The first 8 rows are patterns. Each new row is the sum of 3 different patterns, raised or lowered, with some noise. Before adding, each is slid sideways (what falls off one end comes back at the other) and multiplied by a number that may be negative. Names go in the order of the patterns.
Some rows, each with the names of its patterns after it:
[ -8  10  -1   7  -6  20  -7  -1  -1   7   7 -14   3   0  -1 -12  -2   2
  10 -29 -22  -2  13 -19  10  -5   9 -22  23 -16] -> G
[ 10  12  -2  11 -10  -1  -5   3  -3   9  -5   9   3   9   2  -6  -7   2
 -21 -10  -3  -7  28  33  -3   3   3  11  -4  -2] -> V
[  9  -3   2   4  -2 -34  -2 -30   0  -1 -10  -4  -2   5  -5  -5   6  -6
   0  34  -4 -14   1  -4 -11  -1   0 -10  -3  -8] -> Q
[ -7 -12   8  17 -12  21  28 -22 -13  -4   1   4   9   9 -10 -11   1  -5
   7  -6  -3   3   7  33   9   6 -34   2  11 -20] -> K
[-14 -17   6   7   5   3  -3 -10 -10 -11   4  -7 -16 -14  15  13 -27 -21
  11  11  32   5  -3  13  -5  10   0  10   8   7] -> C
[  3  -7   7   7 -14  -1   3 -34  14  -6  -4  -8   9 -12   6   9  -6  14
  -2   9 -23  -5  17 -10   7   0  -1   4  -4  -9] -> M
[ -5 -20  -3  -4   0  -3  31  19   8  29   4   6  -8  28  -2   9   5  -1
  -4   2  -8  -8   1  -3  20   1 -15  34  -7  -1] -> H
[ -2  -8   2   2  -7  -5  -1   1  -8   8   8   0  34  -1  -6 -18   2  11
   2   5  -1  -5   5  18   7  -8  22  -7   3   2] -> D

New rows, each followed by the names of its patterns:
[ 11 -29   0   3  -8  -1 -17  -2 -18   1  -5  -6 -41 -19   5  25  -6 -14
  26   0  -1 -20  -8  26 -16 -33  30  -8   2 -15] -> G K D
[ 20   8  33  15 -14  23   8  48   8  18  31  26  27  -1 -10  21 -16 -29
  28  19  24  21   7  25  -3  19  21  -8  12   5] -> V K H
[-2 23  8  6  9 12  0 11  9  5  8  3 10 16 -1 17  8 -7 11 -3  1  4  5 -6
 11 23 -5  8 11 14] -> V Q H
[ -9   0  -8   2  -6 -13  10   7  12  10 -22  18  17  34   3  14   9  -4
  10  -7  17  -8  32   0 -19  24   6  10   9   0] -> C M H
[ 21  -6  -5   2 -11  -5  -4   5  16  -6   7  15 -17 -14   5 -25   0   8
  20  -6 -14   3  -1   8   1  -2  -8   2  13 -20] -> K C D
[-42 -48  -2 -31 -13 -27   4 -11 -29 -12   4   2 -12  13 -16 -19  -6   0
 -15  -5  -3 -10   3  18 -23 -19  17  19 -26 -43] -> Q C M
[  6  22  10  13  22   6  -6  25   4  11   7 -14   3  16 -31  29  -1  10
  -1  11  -9  20  11  -4  18   2  33   3   5  30] -> V C M
[  4 -32 -33  18  26 -20 -18 -31 -19  -1  21   0 -33  10 -23 -21 -15   6
  -1 -12 -18  -9 -15  -3   7  -3 -16  -5 -21  33] -> Q C D
[ -5 -19 -32  -9 -13  -9 -20 -42 -68 -16 -25 -26 -24 -17 -17 -27 -28 -19
 -21 -13 -19 -12 -37 -14 -24  -7 -14 -14 -25 -17] -> V C H
[ -3  30  30  -2  -3  18  28   3  -8  33   6   2  -2   8 -10   6  11  -9
   8  -6  19  -5  11  11  -6  -7  -1  -9 -11   0] -> G V D
[-30  14  -6  -9  -4 -14   4   2   1 -31 -39   3 -29  31 -15 -20   6  -8
  -1  -6 -27  24 -10 -40  15 -13 -60   7 -19 -21] -> V K M
[-20  -3  -6 -14 -39 -21 -60 -62 -42 -33 -23 -30 -32 -12 -16 -50 -33 -33
 -22 -22   2 -26 -37 -39 -22 -40 -26 -36 -34 -21] -> V Q K
[37 36 44 59 -5 18 46 35 41 61 49 30 27  6  2 38 31 35 19 42 64  9 37  5
 23 47 25 25 25 47] -> V K M
[ 19  -2  20 -23  10   6  -8  15  -3  10   2 -19  -6  14  -5  14  18 -15
   2  12 -27  13 -12   2  -3  -7 -17  32  16  11] -> G Q M
[-24 -22 -33 -15 -20  -1 -32  23  10 -13  -7  17  13   2  -7  13  -1 -21
  -4  13 -50   7   3  -9  20 -11   8 -16   7 -27] -> G V H
[-27  -9   5   3  -1   7   2 -16   5   7  -7   1  16  -6  -7  20  -2  19
  -5   5 -20  -4  23   9   6  24   9  11   8 -27] -> V K M
[-20 -16   4 -23  -7 -24 -10 -21 -21   4 -32 -16 -26 -20   2   3 -10 -54
  10  -2 -26  -5 -28  -4  -2 -11   3   5 -34 -18] -> K M H
[ 32 -24  19  13 -38 -13  14 -16   1   1   9 -13  -1 -10   6   3  10  -4
  23  11 -30  -2  23  23  18 -32  27  -6  19  11] -> G Q H
[ -7   6 -24  15 -22  -1  -8   2 -11  -5  12 -12  16   4   7 -23   0   6
  27  24  -1  -6  16  -7  -2  -2  15 -10  13 -10] -> G C M
[  7  16  12  15   0 -13  20 -10 -21  15  25 -11  -4 -38  10  21 -36  -5
 -12  -1 -16  -4  -3  12 -11 -20 -13   5 -21   6] -> G K C
[ 28 -23  -5  25  -3  15  17  19  16   0  12   7  19 -19  -3   0  -6  29
  12  18 -36   8  13  -9   5   1  10  23   5  15] -> V K H
[-25  17  39  14  22 -18  10  13 -13 -25 -30  -3  -8 -38  17  39 -27  -9
 -18  -3   3  14  12  -3 -15  -2   6 -26   2  10] -> K H D
[ -4  -1   4  -2  12   1 -10  16 -13  -8  -9  -5  17  17  -1   2  -4   4
  10   1   0  25  -9   9  -2   0 -10   5  -3  -3] -> V M D
[14 31  4 26 60  5  1 15 24 26 36 41 22 14 21 31 34 -1  8 66 43 57 16 -1
 -7 25 20  4  8 13] -> Q K C
[-29 -12 -21   1 -12 -14  -7 -12 -24 -26 -22 -27 -11 -27 -23 -47 -23 -21
 -33 -30 -19 -19 -21 -25 -14 -24 -29 -50 -28 -34] -> Q M H
[-18 -18 -10 -27 -15 -13 -21 -38 -15 -21   6 -12 -21 -15 -26  -5   1 -28
   4 -16  -3  32  -2 -27 -19   6 -23 -31 -23 -54] -> Q C H
[ 17  18  29  25  10  12  21  11  13  24  -2  16   3  20 -14  11   6  11
  16   3   2  34  10  14  13   8  12   1  34   5] -> G V H
[29 30 40  9 26 20 19 10 28 14 12 34 -2 38 12 35 25  4 17  2 12 22  6 14
 16  0 29  4 -1 32] -> Q C M
[ -8  -3   5   9 -10   4 -10 -19  -8  -4  10   1 -20  26 -10   2 -13 -27
 -19   1 -26 -24  19  -2  29  47  -6   3  -7  24] -> V M H
[ 17  10  18  42  38  31 -15  21  11   8  17  20  37  50   7  42  63  21
  -2   6  53  39  13  17 -40   8  28  18  31  -1] -> K C D
[-51   0   0 -27   1  -9  -8  13  32 -35 -18 -14 -22  -5 -16  11 -17   1
  -2 -19 -11   5   6   1   4  -4   2 -15  -2  19] -> G V H
[ 16   2   9  10  -3   3 -10 -21  11  -6  13   6   3   0 -18   8  16 -16
   5 -11   0   3  -7  -2   6  -4  -8   7 -10  15] -> V C M
[  6  -4 -14 -10  -9 -27   5   4 -10  -4  10  -7  -8  -3 -16 -32 -13  -7
   8 -11 -12  11   1   5 -12 -19 -15 -27 -42   9] -> Q K M
[ 5 27 44 21 28 31 28  2 43 16 -4 41 30 33 23 54 21 19 25 33 20  3 26 19
 41 39 41 30 51 10] -> G V Q
[ -4 -10  13 -26 -38   9 -11  -2 -16   0 -21   2 -24 -14  -4  15 -21  15
   1   5 -19 -10 -18  -2   6   3  -1   8  32   1] -> G K H
[ -7 -42 -28  30  -8 -18   2  -5  -7  19   4 -21  -2 -12  19 -13  10  -6
  -6 -51 -19 -31   4  -8  -8 -12 -10  -9 -26 -16] -> V Q C
[-20  -4 -20 -18 -17  -4 -36 -26 -16  -8 -21 -18 -26 -12 -23 -14  -2  -4
 -26 -34 -25  -2 -21  23 -14  14  -7 -17 -13 -19] -> Q M H
[  1   6   8   2  -4  13   0  20  19  -8  -5  -5 -41  20  -2   4  -8  16
  -1   7  10  -3  16  10  12 -15  12  23   3  14] -> V Q M
[ 57  27  20 -17   1 -18  19   1   2   9  13  36   8  -7  62  12  12  42
  -8  -2  14  17   8  51  32  18  51  19  26   1] -> Q C H
[ -8   4 -14  17 -14 -29 -12   1   1 -13 -11 -17  -8 -19   5 -10 -15 -11
  -6 -38  -3 -30  -5   0  -9 -10 -11  15   4  -7] -> G Q D
[-27   6 -14   3 -33  -3  -5   4   4 -13   3 -16   5  11  14  42   5 -18
   9  30  24 -24   7  14  17 -16  21 -41  -2  29] -> G C D
[-19  -4 -20  -3  21 -19  15  35 -18 -16   5  -2  -2   1  14 -14 -17   2
  -5  -2   7 -11  -8  -6  27  17   2 -38  10  -1] -> K H D
[ 14 -19   6  -8  -8   8   4 -26  18  16  13   0   4   6   1  11   4  -2
  15 -28  15   5  10   8 -17   0   0  33 -20 -21] -> V K H
[ 21  11  11  21 -21  16  22  -7  10  12  42  12  13  34  25  10   8   4
  13   2  17  32  49  20  13  19  14  10  20  29] -> Q K D
[ 14 -23 -27  14   1 -23  -9 -30  -9 -10 -18  -8 -12 -11 -19 -26 -16  13
   7 -10  -2  -7  -8   4 -12 -15  10 -11   0   4] -> V C D
[ -9   7  35  -2 -15  -6   7  24 -34 -14  -3   4 -11  57   1  31  -6  17
  -3  -3  10 -11  12   3   9  -6  -2 -32   5  26] -> G Q D
[ 26  17  -6  23  29  -4   3  31  11  10   7  15  -1  17  12 -12  -9   6
  17   9  32  12  24  13 -15 -10   0  13  -4  -7] -> G V K
[-31  21  14 -31  -3   6   0  -5   3   2   5 -13   3  -1 -34  -3  -3  -7
  13  12   4  13   3 -22 -15 -13 -19 -28 -15  -2] -> V Q H
[ 9 16 21 25 23 14 14 27 16  7  5 24  5 20 10 35 11 20 -4 22 11 19 24 49
  7 29 24  8 15 18] -> G V H
[  2  -5  -6  -4 -17  -3  12 -24   3 -15  -9   9   8  -6   3  -6 -15 -18
   6 -33 -14   7  11 -21  -8 -14  -9   0  -6  -1] -> G C H
[ 19  38  27  17  17  16  15   3  34  10  15  -3   5   4  20 -18  -5  -1
  21  11  30 -24   4 -18  37  25   5  46  56  13] -> G V C
[ -6  -9  22  11  11   2  10  -1  14  11  24  15  18   9  23   6   6  -9
 -21   0   0  53  32   1  22  23  25   4   1  25] -> V Q K
[  0 -12  -5  -1  20   4 -10  18   6  -6 -20  31  -1 -17   2 -40   3  -1
  -1   2  -4  -1  -8   0 -10  13  14   0 -17 -11] -> G C D
[ 25  28  28  28  22   1  -9  19   4  -6  18 -15  10   7  16 -13   5  12
  12  13  19  13  -7  26  17  13  -9  18  31 -15] -> V Q H
[ 23  -4  10   5  14  10  -7   8   8 -29  19  -1 -14   3  22  -6  25  15
  -1  10   9  19  -9   0  20  -6  13  13  22   7] -> Q M D
[-42  12 -19   6 -15 -19 -21 -20 -16   6 -33 -10  -1   8  -4 -39 -24 -36
 -27  -9  18 -29 -24  11 -28   7 -26 -25   8 -38] -> K M D
[-26 -25  15  13 -14  -8 -37  -9 -26 -19   5 -44  -7 -18 -15   2   9  16
 -13  -2 -35 -24  -7 -37 -16   0  -5 -25   4  -1] -> V C H
[ 10  -4 -15 -30 -11  -7 -44  -2  -4   3 -11 -20 -12   3   7   3 -16 -25
 -11  14 -15   9  -2   5  13  18   0 -10 -13  26] -> G C D
[  5   3 -11  -1 -13   5   4   7  31  25  36   9   5  -1   8  14  16  26
  10   4  -3  35  18  -4  21  -9   3  13   0   7] -> V C D
